The rows come from 4 hidden closed curves, with some noise, and rows from the same curve form a group. Each curve winds through 8 dimensions. The rows are also pushed far along 4 directions, which tell nothing about the answers.
In the rows, 128 means zero.
Known rows, each followed by its group:
[ 66 148 146  76 107 124 165 156 153 122 147 130  96 117  96 129 161 162
 117 148 159 160 127] -> z_340
[114 112 139 114 124 114 145 102 127 132 122 106 104 130 134 129 127 105
 125 121 142 139 121] -> z_573
[ 89 118 125  39  79 142 110 154 139 183 149 139  95 126 134 107 159 160
 122 169 131 106 104] -> z_340
[ 84 186  82 124  74 114 183 163 140  99 129 127  99 126 134 124 136 146
 129 124 165 159 105] -> z_939
[152 143  98 157  69 166 140 149 117 122 110 122 111 166 160 138 119 123
 132  71 114 168  87] -> z_939
[147 124 174 126 216 126 117 100  87 120 148 173 112 130 114 134 152 133
 116 138 118 102 146] -> z_685
[ 72 123 158  55 119 132 128 125 153 134 129 127 115  87  99 139 132 153
 107 151 172 125 106] -> z_340
[157 135 121 182 125 111 108 131 160 135 120 108 174 136 121 135 107  87
 140 127 112 192 146] -> z_573
[135 155 110 152 173 100 137 192 102 110 143 126 155 120  78 107 116 119
 137 179 139 184 169] -> z_573
[124  80 149 127 124 133  98  85 136 156 106  87 147 147 166 136 128  93
 156 133  86  73 107] -> z_340
[169 131 104 185 156  83 153 141 123 122 112 107 146 149 119 123 129  93
 136 141 107 187 190] -> z_573
[166  74 144 114 106 211  78  63 110 139 106 169 108 140 193 147  96 147
 117  54  79  25  47] -> z_939
[140 155 130 192 104 133 159 130 120 104 121 107 133 133 121 142 116 113
 138  75 150 166 116] -> z_939
[168 138 173 182 167 132 137  90 114  92 123 134 136 126 119 152 136 111
 129  84 120 137 125] -> z_685
[ 73 147 137  44 138 119 146 144  87 138 140 136  79  90 103 123 147 153
 106 161 210 116 108] -> z_685
[ 73 131 132  69 115 123 136 121 149 138 157 150 115  88 107 127 148 168
 108 156 172  96 152] -> z_685
[118 177  49 164  85  71 157 191 132 155 134  86 151 141 118 107 136  98
 146 169 163 213 190] -> z_685
[115  98 108  98  56 172  73 100 134 191 137 125 127 150 186 122 120 119
 144 119 106  68  80] -> z_939
[ 91 122 145  93  96 120  80 152 184 183 150  96 171 136 122 116 157 110
 160 200  98 142 127] -> z_340
[133 117 187 116 209 134 134  92 121 140 112 197 107 100  94 175 139 185
  81 100 155  94 151] -> z_340
[132 102 113 117  77 165  68 111 135 160 116 109 156 120 168 124  89 115
 145 117 119  67  70] -> z_573
[111 150 135 148 169 107 200 112 104  66 160 164  82 105  85 128 126 157
  95  90 191 148 185] -> z_340
[150 124 176 130 199 112 103 110 155 136 128 164 162  93  80 157 142 142
 101 148 130 144 179] -> z_939
[130 166  87 146 119  87 180 165 120  86 154 119 116 115  99  94 133 126
 122 139 165 186 182] -> z_340
[150 136 116 153 150 123 199 101  83  82 127 166  64 133 123 137 125 142
  89  66 160 151 161] -> z_685
[157 123 124 161 142 114  82 104 142 141 112 116 171 142 157 127 105  70
 157 155  74 126  99] -> z_939
[174 100 113 143 109 129  50 122 157 154 140 103 195 133 155  94 108  81
 161 170  56 108 128] -> z_340
[ 66 106 159  53 137 139 158 110 119 138 160 172  68 112 116 125 164 194
 104 136 153  54 141] -> z_573
[109 117 178 135 182 105 136  81 137 109 164 144 133 102  90 133 135 117
 123 144 140 124 174] -> z_685
[117 118  94 111  87 138  83 163 108 164 126  79 160 132 149  98  99  93
 167 172 123 104  87] -> z_573
[117 146 120 136 102 104 157 164 118 138 121  65 127 149 121 122 156  93
 150 147 142 192 134] -> z_939
[107 137 137 114 172  68 134 124 119 179 144 127 125 111  97 125 165 128
 118 170 184 131 200] -> z_573
[130  83 147  98 105 138  94 111 164 177 110 118 144 127 138 136 126 120
 132 148  87 113 112] -> z_573
[182 105 150 125 154 154 126  99 112  88 103 162 112 101 133 128  94 146
 105  88 104  86  85] -> z_340
[116 188  73 135 106  95 148 200 110 118 124  81 139 137 120 113 144 102
 143 164 169 208 138] -> z_939
[144 123 111 118  89 155 150 132 145  80  98 129 116 121 151 129 115 154
 118  91 103 111  89] -> z_340
[145  91 155 122 140 110  77 104 148 174 105  82 180 132 150 126 145  80
 166 185  66  90 119] -> z_685
[129 143 106 135 145 112 123 135 135 130 159 146 140 132 112 124 146 128
 114 148 141 165 197] -> z_939
[130 119 198 146 198 128  73  99 134 160 170 153 169 123  96 140 149 119
 141 156 113 106 159] -> z_939
[108 133 132  89 156 104  93 165 132 154 139 106 155 125 109 111 147 111
 145 211 121 141 141] -> z_573
[132 141 128 154 129 133  94 149 140 119 153  97 179 139 118 123 139 100
 149 148 120 168 155] -> z_939
[153  89 178  93 148 178  83 107 101 164  85 156 114 115 144 149 100 150
 122 105 103  49  29] -> z_573
[146  97 112 158 138 125 121 103 132 133 126 146 135 139 138 122  87 106
 131 128  88 121 142] -> z_685
[125 115 142 134  81 166  99 110 129 175 133 136 120 137 149 136 106 130
 138  88 129 100  70] -> z_340
[ 98 164 136 135 173  90 132 139 120 145 172 151 133 125  96 122 163 132
 132 172 162 138 181] -> z_939
[130 106 150 170 125 134  66  99 161 158 145  99 189 147 135 132 105  71
 162 139  93 139 126] -> z_340
[119  97 135  70  73 145 111 122 159 168  93 107 125 111 149 134 129 139
 126 135 113  94  77] -> z_340
[135 117 110 125 103 141 140 119 137 105 129 126 117 154 155 124 138 121
 130 121  88 136 130] -> z_685
[153 123 121 160  73 198 140 118 126  68 111 129 112 160 172 142 102 134
 132  41  86 125  57] -> z_939
[118 158  48 150  42 119 145 153 137 142 135 100 128 151 155 114 121 105
 136 117 153 181 143] -> z_939
[196 139 114 191 219  88 147 154 101  83 104 140 155 133  99 126 118 113
 119 146  97 178 196] -> z_573
[149  91 109 143  92 123  85 119 160 157 115  73 174 158 160 114 112  63
 161 159  63 147 125] -> z_573
[115 161 134 116 127 113 191 133  89  92 114 107  86 112 119 135 158 139
 118 105 184 137 114] -> z_685
[168 128  99 155 131 127  90 139 146 104 106 108 182 131 141 124  93  83
 142 152  83 163 118] -> z_685
[136 118 166 116 177  90  94 117 152 185 125 129 171 110 107 140 171 127
 135 191 107 104 173] -> z_685
[ 96 142 125  92 119 126 145 114 120 146 133 148  85 117 138 137 150 166
 104 103 187  96 127] -> z_573
[159  87 187  87 210 140 125  86 145  98 117 201 112  97 108 146 145 188
  83 126  82  67 150] -> z_340
[104 131 132  79  60 124 104 144 143 202 108  73 135 126 143 133 162 105
 146 161 144 140  85] -> z_685
[161  95 141 118 204 105  96 115 109 147 122 138 150 123 121 119 130 114
 124 178  97 100 173] -> z_573
[ 95 156  78 120  90 109 115 178 128 143 138  87 158 131 138  98 127 107
 163 185 138 131 121] -> z_685

New rows. What belongs after each?
[135 154 166 161 186  94 143 147 122 127 141 114 158 109  68 145 163 128
 124 143 170 178 201] -> z_939
[ 93 138 138  71 113 134 132 116 130 174 126 165  86 100 125 148 151 185
  92 107 197  90 116] -> z_573
[ 91 133 132  95  91 128 102 151 173 135 148 102 156 119 118 113 135 118
 145 172 120 148 115] -> z_340
[152 133 152 128 144 158 143 133 116 109  97 151 117 126 135 155 152 178
 114  88 113  87 105] -> z_939
[178 145 152 197 164 129 154 132 113  91 108 125 144 128 102 156 130 128
 121  76 134 172 151] -> z_939
[133 158 136 126 155 136 177 127  96  83 147 167  77 139 117 138 169 159
  98  95 152 155 154] -> z_685
[168 133  71 178 109 146 115 144 115 114 101 140 144 146 159 122  66 111
 137 103  98 135  94] -> z_685
[148 133 163 151 192 138 125 113 127  94 115 168 131 113  94 161 102 135
  97  97 142 165 127] -> z_340
[192 128 113 181 222 102 133 141  91  76 117 146 153 132 106 119 108 110
 121 146  96 155 188] -> z_573
[168 117  94 164  86 152 111 112 144  90 107 103 157 144 170 126  96  89
 141 101  79 139 103] -> z_685
[160 112 145 123 105 180  92 107 133 157  86 155 118 133 161 159 100 147
 113  69 109  99  45] -> z_573
[176 100 129 168 159 156  82 135 104 117 126 137 167 142 134 114  78 100
 151 138  61 111 107] -> z_573
[152 131 123 140 161 134  82 136 140 124 124 140 171 129 132 133 126 129
 131 146 102 115 141] -> z_340
[110 115 173 110 118 156  90 117 141 138 137 107 150 117 122 139 129 118
 143 131 125 112  87] -> z_939
[175 109 122 194 156 136  88 143 118 128 138 126 180 153 123 111  88  84
 159 147  62 150 141] -> z_573
[122 152  95 110  76 129 162 157 113  93 120 105 103 104 128 104 107 133
 124 113 170 144  88] -> z_340
[100 109 133  90 113 153 101 120 125 133 143 132 132 101 128 118 104 143
 130 137 142  70 101] -> z_573
[136  74 130  99  96 124  89 111 144 219 104  96 143 145 160 124 139 103
 146 162  83  90 119] -> z_573
[122 142 124 132 178 107 137 137  97  98 144 136 120 123 106 113 112 104
 128 158 144 157 140] -> z_685
[131 132 169 180 221  85 112 131 132 132 178 148 181 116  63 119 136 115
 144 185 119 147 220] -> z_573
[119  90 139  89  90 168  92  83 136 191 130 161 101 143 167 140 129 140
 120 110 104  73  87] -> z_939
[152 151 124 194 125 144 133 148 121  82 125 113 146 162 144 123 112 105
 159  98  90 154  93] -> z_340
[138 102 142 117  85 171  81 118 166 130 112 115 155 134 156 132 106 116
 146 121  71 110  59] -> z_340
[ 96 136 113 134  62 146 159 136 112 140 131 110  98 137 146 123 119 139
 145  89 155 105  85] -> z_573
[196 131 124 202 184 108 119 101 136 104 116 155 167 123 115 147 107 107
 111 107 110 166 187] -> z_939
[139 130  99 139 121 126 151 121 127 122 135 158 112 139 139 129 141 149
 112 112 121 123 169] -> z_685
[153 112 160 115 151 172  98 118 144 105 127 176 131 131 137 136 127 163
 120 114  70  88  92] -> z_340
[145 132 121 125 187 119 204 117  71  58 112 169  57 119 115 133 123 164
  82  84 165 125 155] -> z_573
[ 46 108 153  55  78 133 147 106 157 157 121 102 102 105 129 147 148 155
 121 133 173  92 103] -> z_340
[ 91 126 157  68 119 134 126 117 130 157 126 135 112  78 101 147 140 161
 102 129 192 102 117] -> z_939
[157 160 165 153 220 119 147 119 117  77 120 185 111 117  95 157 133 156
  91  94 149 156 143] -> z_573
[151 127 132 152 113 138 114  97 122 112 117 100 146 122 150 134 118  96
 140 104 125 115 103] -> z_685
[149  85 145 105 154 137 105  96 126 183 118 171 117 131 143 141 146 163
 109 125  99  59 151] -> z_573
[127 124  70 122  33 148  55 152 164 195 122  79 176 159 184 112 116  91
 162 151 101 129  93] -> z_573
[134 126 120 119 108 156 123 132  91 132 102 126 115 110 143 130  91 142
 129  96 154  81  62] -> z_573
[140  83 123 111 107 118 108 107 144 178 101 104 138 144 160 125 133 101
 144 158  74 101 122] -> z_685
[144 128 166 138 194 111 175 115 138  74 108 160 110 107  88 152 133 155
  95 110 125 154 159] -> z_573
[148 139 127 122 129 119 159 139 106 112 118 136  98 108 113 117 121 141
 115 113 150 136 116] -> z_340
[157 122 125 135 101 176 112 119  97 139 100 132 122 132 166 145 122 153
 128  67 129  63  73] -> z_939
[180  97 112 140  99 148  93 111 112 176  85 102 139 153 176 139 117  99
 136 104  93 110  99] -> z_939
[118 160 146 195 195  76 132 125 152 102 185 143 180 114  69 123 139 109
 141 167 139 173 227] -> z_685
[124 114 169 106 181 115  96 121 161 164 138 159 153 122 111 138 171 161
 124 172  95  90 170] -> z_573
[101 153 125  90 129 110 196 154 113 108  99 131  75 100  93 146 133 160
  89 112 200 176 123] -> z_340
[121 155  87 140  54 118 127 182 135 171 122  63 150 153 134 121 148  96
 151 143 148 202 133] -> z_939
[ 67 131 119  40  78 142 118 173 131 185 138 125 101 119 119 118 144 157
 122 170 162 129  92] -> z_573
[155 125 105 177  95 130  95 107 181 139 121 129 176 148 161 135 111  97
 147 125  66 140 125] -> z_939
[118 152  85 138  30 150 166 151 139 116 100  98 102 136 150 134  98 126
 125  67 161 176  68] -> z_573
[125 122  85 123  59 148 181 140 124  86 101  99  86 147 159 122 106 123
 125  84 123 156  87] -> z_573
[145 158 146 161 193  94 129 146 132  77 126 109 168 117  88 132 128  91
 133 164 127 200 157] -> z_939
[160 174  59 164  67 127 123 180 115 131  98  82 151 145 152 123 111  89
 142 117 146 202 100] -> z_685
[ 98 105 171  94 187 127  80 106 132 172 171 181 137 116 105 125 137 146
 129 183 112  69 146] -> z_685
[ 86 159 129  81 120 136 184 158 138  55 148 155  84 100  96 121 141 185
  99 122 166 144 126] -> z_340
[ 81  99 132  80  68 125 107 101 130 219 131  89 110 136 164 120 149 116
 149 141 151  67 100] -> z_573
[113 124 152  92 124 125 158 146 117 136 109  98 112 121 116 140 177 153
 123 132 147 119 137] -> z_939
[161  66 139 153 143 123  72  69 153 171 131 125 171 144 154 123 107  76
 146 152  54  98 152] -> z_685
[132 142 127 123 142 147 195 121 109  44 131 168  66 138 125 136 143 160
  92  81 129 158 135] -> z_685
[112 151 134 146 118 131  85 157 135 163 165 108 168 146 119 121 151 108
 159 158 129 154 141] -> z_939
[149 138 177 163 229 100 171  94 136  42 125 164 122 102  78 153 126 139
  94 105 136 161 174] -> z_573
[ 95  97 156  93  75 182 106 105 140 138 118 111 113 143 168 137 118 131
 149 103  98  69  32] -> z_340
[ 62 135 117 111 106  99 125 138 129 161 180 100 130 129 109  99 128  91
 155 186 162 152 146] -> z_685
[101 109 161 117 121 126  95 122 146 174 137  96 148 151 137 126 150 101
 163 164  96 114 110] -> z_340
[142 132 129 151 168 103 120  91 159 117 133 170 148 110 118 140 117 123
 113 140 114 131 163] -> z_939
[148 109 140 117 168 123 170 111 122 106  95 172  89 117 116 146 123 160
  94 112 111 120 136] -> z_685
[ 70 134 125  89  83 106 137 137 164 163 147  98 132 130 132 121 178 132
 147 177 129 118 144] -> z_939
[ 75 125 123  95  93 117 127 135 121 145 131  68 127 132 145 113 138 102
 158 160 151 106  99] -> z_340
[106 121 162 115 141 118  96 129 169 149 143 118 161 119  98 135 132 108
 134 168 121 167 136] -> z_340
[116 138 114 109 146 106 176 139  91 105 100 109  91 124 125 131 136 131
 113 125 169 143 132] -> z_340
